The first 10 rows are patterns. Each new row is the sum of 3 different patterns, raised or lowered, with some noise. Before adding, each is slid sideways (what falls off one end comes back at the other) and multiplied by a number that may be negative. Names go in the order of the patterns.
In the rows, 128 means zero.
Some rows, each with the names of its patterns after it:
[110 117 145 116 124 142 107 109 124 155 158 105 114 108 121 100 134 118
 148 150 154 138 153 120 121 112 105 153 117 111  98 118 113] -> j_145
[118 123  99 134 146 107 136 110  97 143 102 110 114 131 106 147 120 133
 115 157 141 114 132 150 130 128 151 136 130 156 156 116 107] -> j_362
[105 131 105 123 140 108 106 108 159 150 154 121 158 144 106 154 108 148
 160 129 129 137 123 160 100 159 132  97 104 110 150 150 110] -> j_632
[136  98 114 117 160 145 122 158 152 148 155 159 134 150 108  96 155 117
 138 135 160 111 148 159 158 128 148 149 101 115 129 134 139] -> j_660
[139 129 120 143 152 101 159 121 142 124 112 124 130 114 101 136 159 151
 106 117 116 128 108 142 116 157 109 139 159 141 158 132 152] -> j_83
[129  98 137  96 148 134 102 110  96 107 102 131 148 126 121 108 106  98
 121 157 158 149 143 121 100 103 100 152 145 140 125 144 156] -> j_138
[155 137 152 138 143 133 147 122 128  97  98 154 136 109 109 101 124 131
 103 141 156 112 151 117 128 154 107 125 137 150 151 158 139] -> j_197
[120 158 131 136 129 137 145 152 116 149 116 120 151 101 114 146 144 142
 128 117 100 102  98 142 160 102 122 109 106 119 153 126 116] -> j_57
[149 145 137 116 132 122 154 111 153  97 155 128  98 124  96 130 111 146
 145 101 148 109 124 122 140 130 145 100 141 101 119 122 141] -> j_312
[101 141 132 108 120 151 138 110 106 157 111 145 115 126 118 160 133 114
 116 123 102 133 140 132 129 152 159 147 151 124 129 109 106] -> j_799

New rows, each followed by the names of its patterns:
[134  99 105 118 109 116 126  85 112 103 103  97 106 117 122 138  74 117
  91 101  86 125  87 110 100 105 113  84 100 116 116 135  79] -> j_83 j_57 j_312
[152 150 203 170 185 137 214 166 129 151 153 188 186 180 122 145 127 142
 139 146 149 110 192 171 159 153 154 149 123 173 125 185 188] -> j_362 j_632 j_83
[109 119  67 108  84  93 129  83 124 109  84 114  75 105 100  90 109  83
  88 109  62  70  77  75  69 121  59 101 125 112 139 113 106] -> j_632 j_660 j_83
[143 154 175 132  71 123 144 130 127 139 123 147 108  69 126 145 142 101
  99 149 116 123 158 148 185 113 129 187 174 167 149 166 135] -> j_145 j_632 j_83
[145 144 144 180 136 181 145 171 144 147 149 151 125 127 147 159 172 145
 169 173 171 142 156 159 188 113 148 195 187 154 170 152 158] -> j_83 j_57 j_799
[120 126  69 152  98 171 109 100 107 178 120 100 122 154 137 133 115 138
 114 119 181 106 153 123 149 147 117 116 112 124  89 133 166] -> j_83 j_57 j_799
[100  76 131 113 108  94 108  95 100 124 129 131 111 101 151 112  92 110
 117 104 141 134 130  87  89  82 119  80  88  90 120  99 138] -> j_138 j_197 j_57
[128 142 117 131 114 139 104  94  90  97 105 133 128  90 106  72 136 113
 118 141 115 143 118  94 122 120  87 113 118 124  78  90 157] -> j_145 j_632 j_660
[156 108 142 173 150 165 129 138 122 116 131 153 137 150 167 132 120 151
 150 177 102  97 125 184 114 176 117 181 196 196 186 198 174] -> j_145 j_138 j_57
[108 101 117 124 118 118 153  85 103 100 117 125 123 109 127 133 107  99
 108 110 129 112 120 120 126 130  72 123 119 100 105 119 133] -> j_145 j_660 j_83
[101 112 111 136 143 156 130 157 133 158 129 147 116 131 120 114 112  95
 146 119 107 120  80 117 138  95 134 141 100 151 119 136 143] -> j_197 j_312 j_799
[101  76 130 123 132 103 117 132 100 143 105 130 118 123 100 114 143  87
 134 112 127 111 118 123 132  83  69 130 116 128  85  80  80] -> j_660 j_83 j_138
[162 158 189 149 224 213 155 178 172 151 165 183 180 171 129 200 166 151
 179 185 177 182 176 131 157 191 194 185 190 185 182 145 168] -> j_362 j_83 j_312
[110 127 143  61 145 100 136 114  82 108 120  90  97 136 134 163  95 103
  86 105  96 142 132 168 123 115 131 142 160 127 164 123 115] -> j_83 j_57 j_312
[113 122 114 147 107 123 132 127 124 119 123 128 135 130 102 120 130 145
 128 128 132 104  90 130 116 141 159 115 154 132 136 122 141] -> j_145 j_362 j_138
[ 88 140  94 151 101 135 136 133 135 109  92  76 111 134  69 115  87 107
 113  95 108 158  84 154 123 126 125  67  86 113 131 120 136] -> j_660 j_197 j_312
[206 136 185 170 117 138  88 160 161 161 158 104 137 146 138 178 146 139
 149 120 191 165 123 134 136 106 171 149 122 127 144 171 164] -> j_632 j_660 j_312
[153 112 121  68  74 124 109  80  99  85  74 123  71  79  91 102 110  98
  81 159 138  78 125  99 105 121 163 104  89  70  80  87 103] -> j_362 j_660 j_57
[149 140 137 126 135 145 140 122 156 145 155 130 139 135 144 131 148 138
 147 130 115 150 142 146 129 165 151 142 120 153 136 131 143] -> j_145 j_312 j_799
[146  89 135 136 150 116 140 119 110 136 126 102  79  94 107 126  77  92
 145 125 151  98 120 148  94 108  98 115 119 141 130 132 124] -> j_145 j_197 j_799
[113  94 152 132 175 186 179 148 128 128 135 126 126 102 143 165 114 154
 135 111 171 174 162 194 184 135 110 130 158 171 197 208 175] -> j_362 j_138 j_57
[102  90 112 118 122 121 113 136  91  91 150 142 105 114 128 143 147 122
 149 136 154 164 135 124  96  88  85 131 107 104 153  88  87] -> j_145 j_362 j_632
[ 92 112 144 148 121 148 106 128 104 127 141 122 125 149 185 140 128 119
 138 134 136 125 163 127 138 103 156 135  88  93 138 125 123] -> j_145 j_83 j_799
[121 102 149 123 115 161 134 130 113  81 107 105  99 125 168  90 142 117
  78 108 133 102 105 134 150 126 101 134 133 148 167 134 156] -> j_145 j_660 j_57
[102  84 141 178  91 114 129 108 122 158  75 113  85 147 138 112 105 158
 131 102 142  72 109 126  75 112 156 101 151  77 146 109  92] -> j_362 j_632 j_57
[139 143 148  97 127 105 109  93 136 158 107 140 119 142  64 128 182 120
 163 108 128  83 151 123 118 155 123 104 144 177 137 119 137] -> j_138 j_312 j_799
[133 121  78  85  93  94 164 164 172 120 120  96  99  70 167 171  94 102
 122 137 122 109 102  68 124 166 106 100 110 122 118 157 153] -> j_660 j_138 j_57
[168 116 163 104 136 146 144 122 126 154 196 116 165 202 159 221 143 153
 174 147 159 166 167 158 185 165 198 129 180 175 159 150 160] -> j_632 j_660 j_197
[154 131 131 108 102 112 152 139 119 160 131 102  73  87 134 133 122 143
 130 170 126  91 139 100 179 154 101 105  84  97  94 147 125] -> j_145 j_83 j_138
[163 155 156 195 181 133 189 152 153 190 164 192 189 213 213 218 175 207
 172 177 218 194 155 154 151 156 111 140 221 156 155 152 112] -> j_145 j_362 j_197
[136 181 150 146 149 140 150 166 171 169 153 143 167 181 163 158 171 191
 202 121 180 164 174 178 163 145 169 162 157 184 160 160 173] -> j_83 j_197 j_799
[172 157 168 177 147 174 171 154 131 132 140 172 138 150 150 140 151 151
 153 184 174 188 183 126 160 153 186 203 184 170 179 163 157] -> j_632 j_138 j_197
[ 65 105  89 116 123 105  85  88  96  89  98  91 111  79 119  83  57 109
  59 112 101  86 133  94 101  72  95  85 113 112 129  87  91] -> j_362 j_57 j_312
[ 75  49 120 108 108  64 112  88 109  74 137  70  42  69  58  56  45  71
  63 102  65  68 137  69  78  66 109 101  83  76 116 127  71] -> j_362 j_83 j_799
[140 123 156 150 171 134 100 148 136 122 121 144  91 145 107 100 131 100
 117 119 134 135 141 162 156 109 152 166 142 168 146 141 146] -> j_362 j_197 j_312
[ 88 111  48 100  98 105  93  74 119 109  70 116  91 110 106  89  59  94
 102 121  91 105  57  62  84  90  88  52  95  55  83  74  91] -> j_145 j_632 j_799
[129 152 151 152 122 131 163 159 153 149 184 142 139 134 173 141 105 135
 121 158 117 136  91 130 133 142 174 150 141 111 129 135 119] -> j_83 j_138 j_799
[ 95 132  98 131 114 121 126  91 124 115 129 113 132 161 152 169 132 130
 123 136 175  95 151 142 113 121 131 112 119 107 129 154 138] -> j_632 j_660 j_312
[106 125 149 109 133 128 105 131 106 135  54 106 110  97 140 124  98  68
 101  54  55  54  85  41  95  94  93  86  97 129 158 164 110] -> j_145 j_362 j_197
[131 116 150  97 126 113 160 125 138 105  82 108 103 140 172  93  92  94
 108  77 125 128 157 151 171 165 148 106 148 121 143 168 120] -> j_145 j_362 j_57
[113 181 171 162 110 200 154 121 169 128 175 174 157 137 140 144 185  95
 148 124 110  95 131 164 150 134 130 140 121 115 152 128 145] -> j_362 j_632 j_197
[115 122 146 126 152 161 131 148 108 133 103 123 174 134 110  82 100  87
 126 161 192 170 171 135  97 117 115 168 172 150 143 125 175] -> j_145 j_138 j_799
[157 131 170 126 153 154 105 124 130 125 130 168 148 154 107 167 157 157
 171 175 162 154 137 157 165 154 182 143 134 125 106 144 152] -> j_145 j_362 j_660
[103 145 139 113  90 110  94 103  82 131 113 121 101  90 115 102 127 113
  86 103 156  69 112  59 105 136 129 158 149 104  67 131 126] -> j_145 j_57 j_312
[127 164 109 141 137 141 163 169 126 149 124  85 179 101 151 130 162 109
 134 164 149 143 142 170 115 112 145 130 139 142 103 116 111] -> j_660 j_197 j_312
[137 150 138 185 188 138 124 137 152 132 145 167 132 125 151 121 160 181
 166 185 167 160 146 147 139 121 159 168 148 137 188 194 159] -> j_660 j_138 j_312
[123  93 129 112 101 135 132 141 105 103 129 138 142 143 110 143  97  89
 117  97 141 127  81 121 122 100  86 103  82  99  83 117 101] -> j_632 j_197 j_57
[ 62 125 149 144 138  83  78 116 112 116 176  98  76 143 175 168  71  70
 144  92  78 102 109  92 164  77  90 106  99  59 102  69 131] -> j_632 j_197 j_799
[118 108 163 149 141 128 138 110 124 162 113 131 143 158 131 158 121 155
 118 113 114 157 146 105 122 158 152 101 119 148 116 146 143] -> j_145 j_312 j_799
[ 97 159 126 124 160 132 168  96 149 134 155 150 149 161 118 170 146 143
 140  86 126 139 112 104 143  92 189 102 141 135 138 120 123] -> j_632 j_138 j_312
[ 97  67  98 126 109 141 113 132 115  80 110 113 126 127 124 139 130 133
 117 121 124 123 133 120 108  81  85 126 109 103 105  93 106] -> j_362 j_138 j_197
[131 131 134  90 120 157 121 149 142 113 151 182 147 154 140 164 137 144
 153 155 171 136 200 147 178 120 121  95  98 108 124 134 133] -> j_83 j_197 j_799
[ 96  92 129 149 132 107 107  94 109  81 105  72 139 100  84 125  96  88
  92 141 109  86 102 106  96  86  90 123 124 165 147  86  92] -> j_362 j_660 j_138
[105 135 138 160 120 122  69  87  95 110 101 150 150 141 106 125  89  98
 105  98 142 135 120 117  89 116 119 135 172 115 151 139 100] -> j_145 j_362 j_138
[136 178 145 138 152 134 112 102 180 168  96 150 104 150 156 147 165 198
 107 178 108 130 176 137 157 159 172 153 170 148 203 136 192] -> j_145 j_197 j_312
[119 108 146 114 138  86  94 138 154  83 121 125  65 115  97 131 134 114
  79  90  89 163  81  85 150 139 123 152 140 114 125 104  61] -> j_362 j_660 j_197
[145 163 122 145 162 112 144 160 146 111 100 143 127 143 129 173 158 147
 113 109 115 130 116 138 145 157 157 126 142 158 167 159 148] -> j_145 j_57 j_799
[147 166 138 159 199 202 146 170 178 150 155 115 147 172 135 165 144 163
 145 157  90 166 199 162 160 170 145 144 158 158 127 112 172] -> j_145 j_57 j_799
[ 97 122 130 132 104 149 150 143 121 122 116 149  95 145 133 143 100 153
 152 146 150 130 120 117 118 122 146 133  98 134 105 132 121] -> j_362 j_83 j_57
[163 153 165 161 150 190 158 131 179 132 160 131 191 167 185 189 185 160
 162 151 105 164 165 170 168 169 147 140 135 200 157 164 195] -> j_632 j_660 j_138
[117  76 100 105 128 119 121 116  88 136 110 132  92 108  96 125  85 108
 137 101 118 100 108 114 121 106 135  82 144  71 130 127 100] -> j_632 j_83 j_312
[132  98 141 113 153 133 181 148  98 154 125 119 137 133 128 152 123 172
 129 115 141 136 163 149 166 121 144 139 179 128 153 133 168] -> j_660 j_312 j_799
[140  87 139 132 148 113 141 124 145 135 165 142 118 137 143 120 114 137
 135 127 166 168 120 116 137 127 113 135 155 129 159 123 126] -> j_145 j_362 j_57
[138 122  89 125 133 123 102 126 101 116 116 128 109 109 116 111  92 104
 100 105 113 100  82  83 138 133 156 100 125 127 109 130 145] -> j_660 j_138 j_312
[102 117 143 152 137 158 144 135 143  96 169 164 174 134 152 185 150  90
 147 107 139 162 126 131  96  87 146 147 171 150 150 115 132] -> j_145 j_138 j_197
[160 155 130 147 110 117  76 161 118 100  95 125 100 124 129 148 147 126
 148 132 164 157 133 100 137 143 135 115 139 127  97 141 103] -> j_660 j_197 j_312
[137 155 138 162 156 121 135 143 151 168 126 135 156 140 147 168 135 145
 119 167 174 173 163 177 166 117 147 136 148 177 159 157 160] -> j_632 j_138 j_312
[126 137 102 109  81  55 143  95 113  90 102  49  95  95 101  52  77  96
  70  67  77  95 120  47 113  76  72  98 114  79  95  96 120] -> j_145 j_83 j_57
[135 177  95 152 149 177 125 166 164 127 116 157 146 127 147 123 128 121
 185 158 136 184 189 151 164 175 132 134 137 138 163 141 135] -> j_362 j_660 j_197
